There are 3 ways to turn a row about zero (a turn may also mirror it). The second row of each pair is the first, turned, with some noise. The first 27 pairs use one turn. New pairs use 3 turns, one after the other, and a turn may come again.
In the rows, 128 means zero.
Known pairs, each followed by its turns in order:
[ 99 142 157 127 161 113 131 179]
[ 96 118 106 139 104 159 176 145] -> E

[ 92 168 155 105 154 168  96  96]
[125 130 166  90 137 159 157  65] -> X

[139  98 153 123 149 141 118 111]
[144  91 160 110 136 137 135 133] -> E

[110 130 141 171 129 110 142 161]
[159 103 157 129 121 131 109 162] -> X

[143 135 148 100 115 154  95 144]
[105 139 154 143 148 113 121  92] -> X

[ 95 104 125  97  93 136  83 135]
[124 168 146 150 182 151 114 111] -> X

[111 123 143 132 121  93 126  73]
[178 142 110 146 123 151 168 117] -> X

[161 172 163 112 137 127 114 129]
[104 126 116 125 187 130 143 150] -> E

[159 137 153 176 109 100 149  82]
[166 109  96 114 148  71 117 159] -> E

[ 72 202 137 125 141 158 144 144]
[ 71  85 156  87 132 117 175 149] -> C

[131 142 132 104  63 155 170 169]
[104 107 128 129 199  75 137 152] -> X

[154 121 131 152 137  94  99  97]
[183 113 117 127 158 115 145 129] -> E

[137 121 157 141 149 123 147 106]
[109 148 149 142 118 134 134  98] -> C

[119 120 105 128 113 160 109 127]
[125 121 122 113 147 124  95 150] -> C

[115 153 152 186 122 134 139  81]
[ 63 125 126 147  99 101 117 106] -> C

[ 98 165 161 128 139 158 137 143]
[ 94 111 159  90 133 111 153 126] -> C

[120 126 161 188 154 117 146 111]
[183 116 148 108  86 119 141 148] -> X

[143 146 116 124 102 104 102 123]
[145 146 110 147 156 131 115 117] -> E

[117 126 117 139 147 104  87 140]
[150 126 116 145 132 149 161 105] -> E

[ 71 147 157 140 196 144 150 142]
[166  91 151  58 120 154 107 108] -> X

[136 142 157 169 118 162 122 141]
[107  98 135 163 134 100 132 146] -> E

[ 97 173 132 136 144  88 154 154]
[153  59 130 120 136 150 129 143] -> X

[119 170 132 134  96 135 169 159]
[126  80 141 100  81 118 149 135] -> C

[165 172  85 100 147 133  85 142]
[144  89  74 112 178 142 141 111] -> C

[133 171 105 139 150 130 102 127]
[108  97 103 137 159 118 145 117] -> C

[ 83 204 160 140 140 116 123  86]
[ 83  98  60 111 156  97 139  94] -> E

[156  91 111 125  72 124  95 167]
[194 132 102 108 125 104  89 142] -> C

New pairs, each followed by its turns in order:
[ 75 108 153 106 117 123 153 210]
[ 77 151  58 102 130  85  89 135] -> X X C

[154 107 104  78 108 126 158 128]
[188 149 130 104 119 135 154 106] -> E X X

[137 129 179 145 114 140 113 122]
[139 124 153 109 100  87 126 131] -> C X E

[128 206 122 116 131 113 110 161]
[ 81  86 123 158 112 117 141  81] -> X X X

[104 140 104 123 106 140 125 144]
[141 121 128 146 145 138 156 103] -> C X E

[137 158 136 122 111 156 102 136]
[140 145 121  87 119 132 107 104] -> E X C

[138 121 123  85 131  93 133 183]
[ 99 124 190 126 142 117 160 115] -> X X X

[124  86 130  94 119 130 156 138]
[124 144  87 138 138 137 138  91] -> C C X

[106 139 125 115  75 143 105 113]
[ 91 120 129 148 141  82 123 104] -> C E E

[138 116 124  89 125 124 119 144]
[117 131 144 111 132 120 167 121] -> C E C

[135 104 155 120  84  93 133 119]
[109  94  89 162 125 134 131  98] -> E X E

[120 149 135 123 144 143 135 142]
[131 129 127 136 125 133 101 109] -> E E E

[153 124 131 112 179  83  94 157]
[139 120  79 149 170 100 165 153] -> X C C

[108 167 192 139 120 146 134  89]
[115 130 117  87  90 155  74 102] -> E E C

[126 105 138 115 136 144  91 143]
[138 142  97 112 107 137 158 118] -> E X C

[111 108 134 112 140 146  99 125]
[141 170 124 123 145 131 139 113] -> C X X

[113 110 119 107 175  95 122 127]
[102 112 106 135 153 175 138 113] -> E E E

[153  90 177 154 112 123 125 114]
[165 121 119 150  89 102 115 163] -> X X E

[135 162 125 116 115 107  91 149]
[156 158 113 155 138 108 121 147] -> X E X

[112 138 111 143 140 112 142 131]
[117 133 120 131 145 119 156 138] -> X X C

[138 137  88 143 131 183 146 121]
[143  78 168 116 126 114 106 146] -> C E E

[124 117 114 124 110 135 118 144]
[133 123 123 108 115 130 138 135] -> X C E

[117 145 128 150 168 100 142 118]
[103 153 119 142 162 143 119 116] -> E E E

[134 130 115 106 112 101 130 102]
[145 144 131 105 147 147 159 137] -> E X X

[135 130 112 109  84 134 128  93]
[135 116 150  84 124 103 152 131] -> E E E

[165 150 124  74 150 126 109 118]
[136 170  92 128 153 136 149  93] -> E X X

[162 111  99  57 106  89 101 118]
[ 75 181 125 112  82 144 130 181] -> E X C

[ 89 126 100 151 110  63 105 148]
[140  84  87 141  94 115 137 186] -> X E E

[127 111  92  94 143 150  95 111]
[162 146 111 117 133 177 158 115] -> X E X

